All rows are made from the same 7 directions, up to rounding. Whole rows:
.22 .11 -.29 .06 -.05 .01 .24 .08 -.08 .10 -.09 .24 .60 .34
-.02 .03 .18 .05 -.01 .14 -.03 -.29 .18 .03 -.05 -.20 -.38 -.31
.13 -.17 -.27 .33 -.11 -.18 .05 .51 .25 -.37 .47 .14 -.01 -.30
.07 -.17 .20 -.09 .17 -.01 -.19 -.12 -.17 .09 -.24 -.44 -.31 -.24
.12 -.16 .09 -.03 .72 -.15 -.04 -.36 .09 -.07 -.09 -.58 .16 -.07
-.02 .40 .25 -.22 -.38 .36 -.09 -.30 .20 .10 -.09 .17 .06 -.14
.13 -.29 -.33 .12 .18 -.10 .28 .07 -.34 .23 -.28 -.11 .11 .35
-.21 -.07 .24 .00 .06 .00 -.18 -.10 .22 -.16 .19 -.19 -.52 -.35
-.25 -.03 .09 -.03 -.08 .20 .02 -.21 .38 -.08 .20 -.06 -.41 -.23
-.02 -.16 -.25 .20 .04 -.03 .19 .14 .30 -.19 .31 .05 -.01 -.08

The start of a row, then its end:
.18 .15 .13 .06 .00 -.23 -.19 .18 -.30 -.02 -> -.10 .08 .15 -.01
.05 -.11 .02 -.20 .07 .10 .00 -.15 -.30 .28 -> -.39 -.24 .01 .17
-.01 .05 .29 -.07 .32 -.29 -.34 .05 -.11 -.20 -> .07 -.16 .03 -.11
.01 .18 .16 -.36 .17 .31 -.10 -.40 .51 -.13 -> .11 -.24 .43 -.17
-.03 -.01 -.08 -.29 -.19 .49 .13 -.26 .40 .08 -> -.01 -.13 .15 -.09
-.02 .05 .00 .34 .08 -.09 .11 -.10 .32 -.18 -> .26 .04 -.26 -.24
.33 -.06 .04 .25 .13 -.12 -.07 .05 .11 -.17 -> .06 -.27 -.06 -.47
.14 -.33 -.29 .04 -.05 .06 .10 .28 .09 -.08 -> .10 -.17 .02 -.15
.19 .12 .38 -.07 .09 -.14 -.37 -.05 -.28 .02 -> -.24 -.25 -.12 -.29
-.36 -.16 -.07 -.23 -.23 .14 -.05 .23 .16 -.11 -> .28 .14 -.18 .05
-.06 -.21 -.29 .01 .00 .26 .33 -.15 .34 .04 -> .09 -.09 -.01 .04
-.34 -.04 .07 -.13 -.28 .15 -.02 .00 -.02 .10 -> .02 .14 -.44 .06
-.29 -.17 .06 -.30 .21 .08 -.02 -.21 -.12 .16 -> -.16 -.20 -.12 .28
-.44 .11 .10 -.11 .09 -.19 -.11 .09 .00 -.16 -> .29 .34 .01 .35
-.08 -.09 .04 -.15 .10 -.14 -.17 .20 -.15 -.09 -> .06 -.03 .10 .10
-.21 -.10 -.24 -.26 -.30 .49 .33 -.23 .13 .32 -> -.17 .07 -.01 .30
-.04 -.14 -.26 .45 .33 -.44 .26 .16 -.19 -.05 -> .11 .19 -.04 .34
.20 -.04 -.17 .48 -.06 -.04 .26 -.01 .16 -.03 -> .08 .03 -.27 -.25
.00 -.30 -.14 -.37 -.06 .35 .03 -.03 .08 .13 -> -.14 -.35 .08 -.03
.15 .13 -.03 -.04 .02 -.17 -.15 .31 .00 -.23 -> .20 .17 .53 .03
-.25 .25 -.02 .18 .02 .00 .24 -.27 .26 -.01 -> .18 .37 -.04 .24
-.22 -.15 -.07 .06 .33 -.24 -.06 .20 .37 -.44 -> .56 .00 .07 -.05
.16 .39 -.06 .18 -.18 .11 .20 -.17 .29 -.03 -> .10 .35 .35 .02
.19 -.13 -.15 .04 -.17 .15 .17 -.04 -.31 .34 -> -.41 -.12 -.11 .07
-.31 -.41 -.32 .31 .13 -.20 .31 .16 -.11 .05 -> .12 .07 -.54 .27
-.31 .25 .24 .17 .36 -.22 .07 -.47 -.02 .06 -> -.03 .15 -.25 .29
-.23 .16 .24 -.33 -.39 .10 -.30 .17 -.21 .06 -> -.04 .23 -.13 .06
-.24 .38 .29 -.28 -.23 .09 -.28 .01 .25 -.21 -> .29 .33 .18 -.04
-.34 .36 .09 .23 -.01 -.23 .11 -.11 -.03 -.01 -> .17 .60 -.10 .41
.27 -.43 -.32 -.11 -.25 .24 .08 .32 -.12 .13 -> -.18 -.32 .00 -.19
-.18 -.13 -.16 .00 .23 .03 .27 -.26 -.07 .21 -> -.16 -.04 -.04 .41
.20 .18 .26 -.37 -.02 .14 -.33 -.07 .00 -.03 -> -.14 -.20 .40 -.19
-.25 -.05 -.18 .11 -.29 -.12 .11 .35 -.29 .09 -> .06 .46 -.21 .37
-.39 -.52 -.26 -.33 .11 .19 .08 .13 .21 -.06 -> .22 -.24 -.13 .16
.08 -.10 -.11 .08 -.19 -.11 -.11 .49 .06 -.26 -> .30 .12 .05 -.21
.07 -.23 -.23 -.03 -.28 .28 .18 .06 .00 .18 -> -.14 -.10 -.17 -.07
.18 -.07 -.38 .34 .00 -.05 .38 .08 .06 .03 -> .04 .16 .18 .15
.11 .07 .05 .02 -.16 -.16 -.09 .19 -.56 .22 -> -.33 .15 -.01 .21
.29 .23 -.01 .18 .04 .10 .21 -.37 .03 .19 -> -.27 -.02 .19 .00
-.35 .13 .39 -.25 .18 -.04 -.28 -.25 .05 -.07 -> .06 -.07 -.23 .01
.32 .56 .40 .29 -.20 -.26 -.34 .11 .00 -.25 -> .13 .29 .07 -.47
.02 .07 .25 -.47 -.17 .08 -.43 .19 -.24 .00 -> -.13 -.09 .22 -.06
-.08 .21 .15 .40 .22 -.19 .16 -.39 .03 .06 -> -.03 .10 -.38 .02
-.08 .30 .16 -.05 -.38 .05 -.10 .05 -.14 .08 -> -.05 .36 -.06 .06
.15 .33 .18 -.18 -.31 .13 -.23 .09 .10 -.10 -> .06 .18 .33 -.19
-.17 .05 -.04 -.15 -.26 .26 .11 -.11 .08 .15 -> -.05 .15 -.08 .14
-.05 -.06 -.14 .07 -.23 -.14 -.05 .47 -.09 -.14 -> .22 .28 .02 .05
.06 -.05 -.26 .13 -.02 -.12 .15 .25 -.07 -.04 -> .09 .21 .25 .22
.38 .25 .06 .17 -.41 .03 -.05 .14 -.20 .10 -> -.20 .17 .06 -.24
.08 -.25 .02 -.12 .08 .22 -.02 -.18 .14 .06 -> -.12 -.48 -.24 -.33
